The first 5 rows are patterns. Each new row is the sum of 2 different patterns, raised or lowered, with some noise. Before adding, each is slid sideways (what falls off one end comes back at the other) and multiplied by a number that may be negative. Names go in the order of the patterns.
In the rows, 128 means zero.
Known rows, each followed by the names of its patterns:
[127 124 143 130 124  91 126 133 123 128 181 137 115 150 130 124 152 104
 130 124 116  84 164 126 131 124 153 138  83 131 146]	Q_975
[145 138 136 131 111  75 133 142 134 147  75 128 125 133 107 125 123 117
 126 101  87 143 162 134 130 127 151 139 137 123 111]	Q_479
[113 113  89 143 144 141 136 125 138 122 126 129 123 137 130 121 133  97
 130 125 122 133 115 112 133 150 130 113  91 125 132]	Q_419
[ 89 161 125 121 139 128  99 131  88 115 141 134 147 133 132 129  75 132
 124 129 124 126 147 107 108 107  81 129 120  91 133]	Q_601
[126 128  88 142 130 135 139 156 126 123 140 100 181 135 157 113 129 117
 140 142 134 126  75  91 129 132  79 123 181 137 124]	Q_538

New rows, each followed by the names of its patterns:
[164 169 139 133 141 160 156 164 179  93 155 157 191 138 150 156 145 115
 124 127 155 189 166 140 174 179 172 175 187 111 176]	Q_975 Q_479
[142 149 180 120 144 122 131 126 149 159 136 169 100 115 121 156 143 154
 133 141 130 138 182 156 143 139 171 152  81 152 146]	Q_601 Q_538
[120 154 216 169 151 161 138 126 172 158 172 159 173 164 173 172 123 180
 165 190 136 150 121 183 186 176 165 112 135 158 163]	Q_419 Q_538
[116  85 117 146  91 108 114  92 138 111 124 129 151  91 115 113 124  94
 125 151 113 106 115 127 113 113 108 145 126 133 122]	Q_975 Q_419
[107 159 152 128 119 121 138 124  91 145 125 119 122 146  70 111 125  96
  99 124 105 131 138  90 126 136 100 121 125 116  91]	Q_975 Q_538
[124 116 105 163  77  96 127 108 178 125 124 115  84 125 118 127 116 136
 169  86  71  94  70 120  94  75 116  84 164 102 104]	Q_479 Q_601
[130 113 136 117 113 106  76  94 120 111 106 177  88  99 114 125 110 143
  86 107 106 103 109 168 111 114 142 139  89  70 119]	Q_975 Q_538
[167 158 136 185 165 145 103 137 142 123 158 182 150 179 135 140 154 135
 178 100 159 113 125 119 174 136 183 143 118 131 123]	Q_601 Q_538
[133 134 124 142 117 127 114  82 114 125 102 130  89 144 137 134 150 140
 106 142  94 119 145 136 156 139 135 137  66 136 127]	Q_419 Q_601
[152 191 123  96 140 145 142 151 178 127 120 133 134 114 143 174 135 159
 105 136 113 167 127 152 128 123 111 162 186 177 136]	Q_975 Q_538
[134  90  86 111  87  93  90  98  93 103 114  90  96  90  99 100  87  81
  86 104  71  80  75  95  97 107  78  84  86  93 123]	Q_479 Q_538
[165 122  82 130 153 134 118 122 120 133 113 110  79 144 149 135 154  97
 136 108 138 131 135 132 124 121 135 136 155 128 123]	Q_419 Q_538
[161 165 169 166 145 166 141 156 171 171 165 170 166 163 128 161 155 169
 171 164 171 134 149 152 124 160 143 145 174 143 191]	Q_419 Q_601
[143 114 107 152 103  88 111  70  83 126 123 121 136  79 110  47 127 110
 124 102 102 125  97 136 122  71 111 141  86  80  73]	Q_601 Q_538
[110 166 139 135 124 140 157 143 134  81  88 143 141  92 127 166 106 130
 137 134 107 110 131 132 143 141 128 124 134 104 160]	Q_479 Q_538
[126 116 132  67  98 101  70 117 152  91 110 100 149 109 130 107 117  88
 110  43 135 127 126 131 142 129  82  71 135 111 114]	Q_975 Q_601
[113 118 102 106 103 113 135  92  66 104 150 127 110 105 110 141 140 124
 107 133 137 123 121 104  65 131 135 118 140  41 120]	Q_479 Q_419
[ 71  27  90  67  83  91  95  76  37  83 112  61  58  75  65  69  28  71
  75  65  72 113  77  63  88  92  65  95  53  68  76]	Q_975 Q_419
[122 115 131 108  82  85 121 122 122  86 163 119 106 121 115 109 131  91
 104  89 111  94 149 112 118 123 144 128  72 108 140]	Q_975 Q_479
[142 153 166 182 153 142 191 180 165 165 175 150 172 148 169 175 177 165
 193 176 149 202 170 177 174 157 163 169 166 145 185]	Q_975 Q_538
[ 96 116 147  98 116  99  91 147  99 116 112 116  91 108 122 131 127 131
 103  90 127  92  93  79  91  99 100 121  93  95 103]	Q_479 Q_419
[162 159 133 181 167 143 186 141 224 174 174 191 177 158 188 139 156 189
 192 213 184 180 187 135 198 168 174 169 172 198 154]	Q_419 Q_601
[145 138 127 136 156 142 129 125 118 147 151 112 135 111 152 138 130 148
 139 121 143 115 131 147 138 165 141 142 141 105 146]	Q_419 Q_601
[165 156 175 111 203 188 163 136 197 161 109 152 138 122 176 226 154 161
 155 175 148 170 159 133 199 130 162 141 156 106 175]	Q_479 Q_538
[139 156 134 127 140 118 139 144  93 149 118 159 149 128 137 150 148 149
 108 103 150 151 143 133 110 158 125 160 148 144 152]	Q_419 Q_601
[123 131 123 197 125 133 131 126 141 126 141 127 143 178 158 137 156 137
 172 133 121 119 109 121 154 116 164 142 115 128 106]	Q_419 Q_601
[170 211 203 145 143 148 124 173 152 170 168 179 162 148 166 146 192 191
 178 153 167 147 179 184 160 138 120 147 194 166 122]	Q_419 Q_538
[130 123 124 113  90 133 131 141 125 141 121 121 144 134 160 125 144 105
 154 119 137 133 140 126  91 104 129 144 111 115 146]	Q_479 Q_538
[113  84  78 111  94 128 101 113  98 103  95 102  98 109  99  71  77  91
  76  72 101 130 111  74  97  97  74  97  98 100  99]	Q_479 Q_538
[ 56  88 104 113  72  70  89 101 127  75  60 119 136 133  82  79  99  97
 104  80  85 112 101 106  89  80  59  95 134  97 112]	Q_479 Q_419
[128  92 112 114 106 131 134  86  82 116 106 100  65  97 102 104 112  70
 109 110 112 127 151 109  92 101  92 147 113 111  99]	Q_479 Q_419
[124 129 133 152 193 122 114 121  96 187 132 123 132 136 157 140 144 144
 162 159 125  86 124 141 139 125 129 130 140 128 123]	Q_479 Q_601
[126 135 108 134 128 133 140 167 162 125 137 103 168 169 159 122 131 135
 146 146 144 132 102 123 125 116  85 126 181 126 122]	Q_479 Q_538
[126 119 118 110 113 122 157 143 114 105 116  91 156 143 119 106 136 122
 114 127 121 159 153 103  95 114  89 116 106  98 110]	Q_975 Q_479
[110  81 100 140  88  76 122 102 104  80 135 123  91 142 110 106 128 106
 135  69  80 105  93  97 125 130 140 102 103  96  80]	Q_975 Q_601
[ 90 112  97 153 124 153 114 141 127  86 110 140 129 116 154  93 117  80
 134 127 128 118 153 126 118 174 149 122 141 137 130]	Q_975 Q_538
